The first 7 rows are patterns. Each new row is the sum of 2 different patterns, raised or lowered, with some noise. Before adding, each is slid sideways (what falls off one end comes back at the other) and multiplied by a number that may be negative. Names go in the order of the patterns.
In the rows, zero is written as 128.
Some rows, each with the names of its patterns after it:
[133 114 132 149 127 128 119 105 125 127 110 100 108 106 131 144 132 186
  91 101 141 122 133 144 116  99  75 140 151 118 106 139 154 111  94 122
 109 156 104 132 160] | (5)
[104 173 149 128 111 139 113 112 174 128 143 154 140 143 117 179 123 103
 106 110 151 140 111 137 112 138 143 150 151 161 101 121 126 110 126 148
  90 117 103 141 131] | (6)
[ 90 117  97 125 101 107 106 141 150 133 138 145 148 121 144  86 121 112
 118 129  93 115 141 116 135 105 141 132 104 145 120 172 111 121 140 119
 100 139 151 141 129] | (1)
[126 111 102 120 153 151 151  96 140 119 161 111 144  90 147 130 134 142
 143  78 105 122 132  81 145 137 161 135 119 137 138 121 144 116 151 103
 121 122  78 111 147] | (3)
[133 150 133 133 142 133 107 125 149 157 163 119 116 126 134 114 116 128
 158 134 105 115 125 143 119 123 112 103 139  96 152 151 129  93  85 120
 120 102 167 116 152] | (4)
[128 138 127 108 126 109 133 144 111 116 150 126 158 149 167 133  97 123
 153 123 123 136 136 139 150 115 113 124 127 113 127 126 118 119 148  95
 145 135 126  86 134] | (2)
[168 132 135 153 145 153 139 126 111 154 134 149 155 130 112 137 133 139
 121 115 112 113 141 136 136 141 133 156 134 147 117 133 131 116  91 127
 143  99 143 118 114] | (0)

New rows. What belongs after each?
[127 171 138 129 155 139 155 110 105 109 151 163 118 106 135  75 140 125
 128 170  88 100 133 117 156 152  98  77  53 154 160 125 108 151 161 108
  80 122 134 169 112] | (5) (4)
[ 93 117 115 115  94  74  71 145  88 130  92 145  95 115  84 121  93  90
  91 151 126 122  86 138  88  89  60  95 110  88  90 123  65 123  91 128
  78 110 147 123  85] | (3) (2)
[151  97 157 125 129 120  59 164 145 107 140 105 123 111 142 169  61  86
 138 141  88  65 133 178 140 155  63 151 109 119 106 144  83 116 120 122
 139 154  73  98 131] | (5) (3)
[ 92 134  88 141  90 135 156 120 146 150 150 110 135 108  96 163 123 130
 123 120 118 126 178 125 162  84  89 156 122 120 146 105 103  97 146 168
 145  88 130 144 100] | (5) (6)
[144 164 139 139 141 100 140 165 183 116 143 146 103 126 114 114 154 133
 130  86 140 176 143 148 100 104 160  99 175 142 120  87  86 100 164 125
 176 142 159 122 187] | (6) (4)
[164 187 183 159 139 134 114 181 158 183 145 163 129 190 139 142 131 137
 164 201 160 152 151 211 130 139 113 125 164 119 158 178 137 143  94 173
 148 133 235 163 153] | (3) (4)
[ 90  61 144 122  89 139 106 124 109 164 121 130 143 134 100 101 165 137
 134  86  98 130 125  91 106 105 141 131 106 124 132 112  99  98  84  91
 139  55 130 118 131] | (6) (4)
[147 156 142 152 180 129 155 140 168 137 137 133  74  98 153 140 134 123
 165  76 162 105 107 117 114 134 117 161 163 152 182  96 126 121 119 157
 109 109 122 101 110] | (6) (3)
[123 156 119 135 160 144 149 165 119 144 130 170 150 152 190 148 120 169
 129 185 154 122  97 127 175 144 152 103 157 114 191 133 127 128 154 134
 214 183 183 145 165] | (3) (2)
[166 126 116 108  95  97  43 169 132 155 125 125 115 128 186 182 100 112
 125 161 103  97 163 131 132  98 110 143 103  99 144 122  93  90 125 158
 137 174 130 149 160] | (5) (1)
[110 125 124  96  79  96  89 113 123  84 132  76  78 116  61  98 106  94
 103  38  77 122 135 118  72 117  50 136  73  96  57 110 113  64 117 132
  66  93  75  95  64] | (6) (3)
[139 124 142 181 127 133 183 138 160 194 200 160 147 147 150 163 138 174
 195 157 146 134 167 152 121 125 143 134 144 157 159 164 167 175 154 179
 158 168 165 145 101] | (5) (0)
[ 81 136  83 125  82 153 122 115 123 109 112 114 111 149  75  99 136  64
 129 150 156 101  60 105 169 134 126  93 139 122 166  83 118  76 127 106
 119 129 124  65 109] | (3) (2)
[118 132 164 118  96 120 111 121 159 132 126 112 171 126 112  95 135 142
 141 132 154 117 112 111 162 127 129 169 141 114 140 129 143 128 108  96
 109 152 112 126 118] | (3) (2)
[168 146 190 126 118 160 121 190 141 108 147 123 133 164 148 194 171 108
 125 130 136 102 163 128 174 194 163 168 157 207 132 142  90 128 147 144
 131 120 114 173 144] | (6) (1)
[150 129  88 138 142 159 160 107 160  92 115 151 155 166 154 134 184 117
 181 113 105 110 153 124 120 132 152 147 131  96  80 135 142 127 125 142
 135 126 122  98 167] | (4) (2)
[106 133 140 118 150 153 112 134 152 110  87 138 121 157 150  86 126 117
 135 142  93 186 129 125 112  92 104 130 167 115 124 144 163 167 141 147
 134 101 139  99 161] | (6) (3)
[132 137 171 169 176 159 156 186 157 141 119 117 120 104 144 159 147 142
 157 162 124 154 146 118 176 159 187 137 161 164 149 140 161 154 193 138
 111 143 172 142 131] | (1) (2)
[158 149 162 129 191 135 155 171 159 144 167 167 195 141 166 162 135 141
 142 181 145 209 162 119 169 145 111 160 163 175 115 136 172 162 174 120
 136 161 162 189 164] | (6) (1)
[124 162 131 123 122 109 112 179 159 146 138 173 141 129 125 118 143 134
 120 107 122 159  85 166 130 133 210 145 128 152 158 171 148 113 103 135
 157 144 162 109 132] | (3) (0)
[142 110 162 123 109 125 129 144 155 114  92  86 112 130 152 109 137 125
 161 112  99 118 141 130 174 133 143 129 180 145 106 139 103 114 117 156
 175 125 143 135 110] | (3) (4)
[111 106 106  85 106 117 120  88 128 127  90 102  87  85  88 122  91  89
  71 131 100 106 165 152 109  66 101 110  87 143 109 119 135 136  95  80
 138 100  72  88  83] | (6) (2)
[ 62 140 113 141  62 118 114 113 108 133 126  99 121 163  91 105 109 108
 150 121 141 126  80 116 122 129 120 128 155 134 118 107 113 130 115  91
  98 100 122  97 135] | (3) (2)
[111 118 135 159 152 210 120 135 132 128 143 137 132 123  56 138 143 146
 113 126 199 144 114 119 128 154 104 182 169 159 147 148 167 135 181 125
  96 115 127 141 126] | (5) (6)
[130 145  88 120 114 112 132 104 146 145  76 108 131  83 102 122  77 127
  95 154 128 111 172 153 103  86 115  87  87 137 116 122 168 129 139 107
 159 135 100  81 103] | (6) (1)
[ 80 134 109  73 146 123 133 117 114  89 111 120 101  73  95 116 139 151
 106 150  77  86 112  99 108 149 109  62  52 119 140 102  88 106 115 106
  54 132 114 133  63] | (5) (4)
[140 146 128 121 178 152 148 167 152 115 199 136 154 133 177 147 110 125
 144 177 140 177 156 101 161 151  98 145 106 134  73 144 190 169 131 134
 143 151 133 142 115] | (6) (2)
[156 178 203 194 179 121 164 161 178 157 147 154 187 206 195 170 204 174
 151 183 163 189 168 171 186 116 170 163 170 160 152 184 165 150 201 166
 192 138 141 185 175] | (1) (4)
[148 141 144 148 145 191 159 140 172 116 159 212 155 181 138 142 181 143
 172 148 158 153 179 162  95 164 167 139 152 131 180 106 139 165 182 170
 115 142 166 152 183] | (5) (6)
[106 111 146 207 189 173 157 190 135 166 114 125 126 130 127 114 144 141
 183 135 138 129 151 183 156 126 164 147 166 118 135 185 140 152 102 172
 154 145 162 166 156] | (1) (4)
[123 144 130 169 118 179 189 169 166 134 129 172 122 167 132 147 131 128
 126 213 156 149 202 148 145 207 134 171 138 133 166  97 122 156 189 122
 163 150  92 157 153] | (6) (0)
[108 107 132 160 117 134 126 140 161 134 139 114 136 151  97 102 113 161
 134 122 143  61 111  81  96 145 121 114  83 133 138 138 132  86 128 153
 119 138 130 110 112] | (6) (2)
[100 127  99 109  69 133  93 116 108 132 114  89 138 111 108 136 104 126
 109 123 141 108 111  56 110  65 121 137 125 101  81  82 113 159 151 127
  93 139 138 114  77] | (5) (1)
[125 133 168 134 119 150 141 133 162 153 161 181 156 149 155 145 110 123
  91 194 162 113 133 136 139 142 159 176 111 133 125 173 145 121 128 138
 137 149  94 191 128] | (5) (4)
[145 102 141 108 122 134 102 146 133 127 108 141 113 119 109 126 143 119
 131 161 130 122 137 129 178 166 171 125 111 140 168 148 123 172 129 137
 156 155 152 137 145] | (4) (2)
[ 94 146 121 152 136 113 125 150 103 152 126 142  79 131 125 100 115 130
 128 102 118 145 134 135 169 110 160 136 189 118 119  97 160 123 133 145
 146 103 126 121 129] | (3) (2)
[108 137 150 142  76 107 111 151 161 125  90 162 111 169  96 157 104 122
 152 131 189 128  78 127 127 105 100 171 151 163 102 119 111 139 101 135
 103 173 137 132 144] | (1) (3)
[ 68  66  95  98  93 116 140 125 118 107 103  98 100 112 109  81  79 100
  62 129  73 123 122  96  93 160 105 101  82  95 155  66 105 107 135 101
 133 104  42  99  78] | (6) (1)
[155 127 127 139 136 107 136 130  93 124  72 139 170 112 139 141 122 149
 153 162  97 129 137 150 134 106 126 159 125 145  99 135 109  87 124 140
 120 122 126 140 130] | (5) (0)
[109 102  68 136 111 109 129  91  87 132 127 131 103 120 161  78  78 133
 115 114 138  98  72 107  76  71  83  91 123  75 103 129 114 104  91 119
 116 106 116 111 113] | (6) (0)
[134 112  95 121 131  89 116 128  92 166 135 128 138 147 127 187 133 169
 111 145 118 159 148 164 120 114 111 139 101 155 136 142 120 104 147 150
 129 149 127 173 118] | (3) (0)
[ 91 118  93 126 117 129  82  97  79 119 120 135 122 116  89 162 141 161
 125 111 129  82  94 115 100 111 117 141  84 115 122 135 111 100 157  75
 138 154 100 131 104] | (6) (0)
[101 114 114 128 143 108  98 153 103 107 171 133 142 136 127 111 132 148
 122 117  97  89 139 130 117 121  94 108 117 136 143 151 101 111 136 108
 128 124  91 106  91] | (6) (0)
[152 133 138 157 124 134 148 169 128 151 122 125 156 176 133 125 111 157
 138 164 181 135 101 125 145 120 119 148 118 128 139 188 150 129 162 154
 116 131 150 158 185] | (4) (2)
[142 108 113  93  94 160 140 103 114 139 142 123  77  96 120 147 103 104
  98 134 121 162  97 146  89  86 102 180 168 131 123 171  66 121  70 107
 102 102  97 104 100] | (3) (4)
[144  99 140 154 112 103 119 173 112 108  78 117 136 105 101 134  90 106
 130 138 139 161 104 112 131 124 129 146  83  92  93  85 146 118 144 134
 107  89 132 119 141] | (5) (6)
[150  97 135 150 127 184 124  91 141 116 149 154 119 150 112 143 143 133
 118 139 190 118 122 150 127 173 115 185 159 128 109 130 169 148 126 140
 109 140 154 139 127] | (5) (6)
[143 117 145 113 103 137 179 186 156 157 177  84 121 126 116 132 132 130
 153 133 122  91 146 133 121 174 142 108 129 167 124 147 111 111  71 164
 120 149  92 130 112] | (3) (2)
[121 181  83 141 103  92 127 136 128  94 104 138 130 117 121  95 115 107
 133 163 119  75 116  67 141 139  97 104 134 115 135 145 181 105 100 144
 137  96 125 119 141] | (5) (2)
[202 184 133 127 158 198 158 139 169 200 170 135 146 152 200 172 162 160
 153 183 137 195 194 155 162 115 157 165 176 200 156 183 176 204 181 189
 178 162 164 174 173] | (4) (2)
[128 150 156  90 109 136  92 176 160 118 132 110 178 150  96 184 141 148
  99 133 147 100 182  93 160 160 126 159 151 167 106 100 114 153 162 173
 116 163 142 164 127] | (6) (1)
[102 104  79  74  49  99 108  91  59 126  98  69  57 119  66 105  67  92
 138  95  89  79  91 101  96  63  72  52  67  38  65  92  73  69 104  91
 132  54  59  84  96] | (5) (2)
[116 119 128 155 154 145 170 188 127 117 161 153 161 184 149 174 138 164
 144 134 173 137 121 109 127 181 156 116 128  99 156 167 168 159 177 130
 142 123 119 164 169] | (6) (4)
[ 63 144 166 133 132 159 123 114 119 124 153 149 166 138 158 166 154 124
 119 132 111 143 100 131 122 199 132 151 132 131 183 146 141 132 118 161
 135 110 156  95 129] | (1) (2)
[104 130 127  89  78 100 112 164  97 121 165 126 114 132 148 111 141  96
  90 121 146  96  96  92  98 135 132 135 170  79  97 138  97 129 108  96
  59  64 149 144  94] | (5) (2)
[135 113 167 113 123 137 103  80 142 144 139 137  87  95  95 116  95  91
  86 118 127 132 133 135 149 119 150  85 130  97 112 111  82  77 129 113
 105 110 122 113 123] | (1) (0)
[148  79  61  92  80  78 116  97  76  93 135  82  81  69  83  99  89  85
  69 100  84  66 108 117  91 123  92  75 115  96 121  88  57  76  76  97
  80  71  47  58  66] | (3) (2)
[145 122 120 173  81 113 131 170 156 163 168 117 160 132 139 107 129 143
  91 157 148 160 175 121 142 144 152 170 117 144 112 157 103 168 162 142
 144 155 146 187 157] | (6) (1)
[129 151 135 101 123 112 134  87 107 153 114 143  63 111 118 100 114 127
 104 110 104  95 143 121 153 105 135 117 115 107  64 117 122  93  66  90
  90 140 100 162 111] | (1) (4)
[172 166 142 153 160 173 205 165 150 172 141 176 134 187 143 153 151 149
 191 183 162 154 161 145 169 175 169 189 112 146 173 134 171 155 147 156
 124 188 158 171 187] | (6) (1)
[102 147 124 143 141 130 159 166 158 114 118 105 133 117 143 142 126 157
 126  98 162 155 153 167 140 167 149 145 141 144 172 140 138 137 155 174
 147 155 154  99 139] | (4) (0)
[145 104  62  75  91 115 101 125 117 138 130 120 140 144  99 121  97 134
  82  86 112  47 109 130 111 109 131 108 131 169 127  94 144  69 145  92
 104  67 109 107 126] | (3) (0)
[114 137 122 143 129 138 134 142 150 139 151 138 132 147 128 119 150 114
 157 138 174 134 111 146 191 134 127 170 132 154 172  91 127 128 119 112
 121 128 133 153 138] | (2) (0)
[ 84  95 115 108 101 168  91 153 135 137  95 129 138 142 105 108 141 128
 147 128 102 114 142 112 135 139 177 125  81 110 139 133 117 119 116 114
 148  88 123 137 119] | (4) (2)
[154  58 133 141 174 133 139 157 103 128 135 101 141 103 135  88  95 141
 166 139 100 105 140 145 170 147  91 119 104 135 139 153 104 158 132 114
 175 155 103 109 127] | (6) (3)
[115  37 116 119  68 124  90 115 105 128 144 155 143 120 122 128  88 152
 118 128 123  95  77 145 126 127 129 105  81 135 137 146 108 124 146 111
 106 133 123 116 133] | (6) (0)
[179 142 112 104 129  86 141  93 130  79 131 141  81 111 157 137 101 108
  79 142 130 139  90 111 102 167  95 145  68 154 130 106 152 131 110  88
 103 138  67 119 136] | (1) (3)
[118 126 120 139 142 152 163 136 134 132 171 173 168 121  93 117 174 120
 139 113 152 132 182 107 119 132 119 114 178 149 136 126 183 101 147 112
 131 109 136 126 146] | (3) (2)
[147  95 167 133 146 171 134 106 119 152 160 141 118 112 141 168 135 126
 107 153 105 129 111 137 107 128 106 164 189 135 135 203 127 143 109 123
 123 149 130 160 141] | (3) (0)
[121  73  90  99  98 114 110 106  98  70 128 119 141  70 104 107  52  92
 122 112  95 111 130  80 117 116  75  93  93 108  58  81 131 106 136  87
 100 138 137 124  88] | (6) (0)
[113 120  98  80  90 140 129 138 137 115 117 173 139 148 101 104 130  35
 128 141 122 121 124 118  89 143 151  83  87 111 140  69 102 148 163 139
 114  91 153 101 106] | (5) (6)
[140 164 168 115 141 134 139 170 165 146 158 172 176 187 163 152 145  97
 178 167 139 137 143 125 169 170 193 155 165 170 159 171 121 176 191 121
 169 126 160 138 113] | (5) (0)
[148  97 156  89 170 157 120 123 162 121 112 113 113 146 129 169 134 157
 162 148 140 109 143 104 109 109 125  75 168 148 117 150 116 142 175 124
 147 142 166 147 133] | (1) (0)
[202 155 162 173 169 173 146 158 167 155 183 175 153 182 131 122 121 172
 207 173 132 179 172 170 178 143 166 157 160 168 192 212 166 172 199 135
 158 182 138 142 156] | (4) (2)
[138 152 139 189 148 120 142 145 126 133 126 137 147 141 106 133 108 133
 109 163 139 129  97 104 113 189 139 130 106 134 127  91 126 134 134  88
  78 121 104 115 146] | (3) (4)
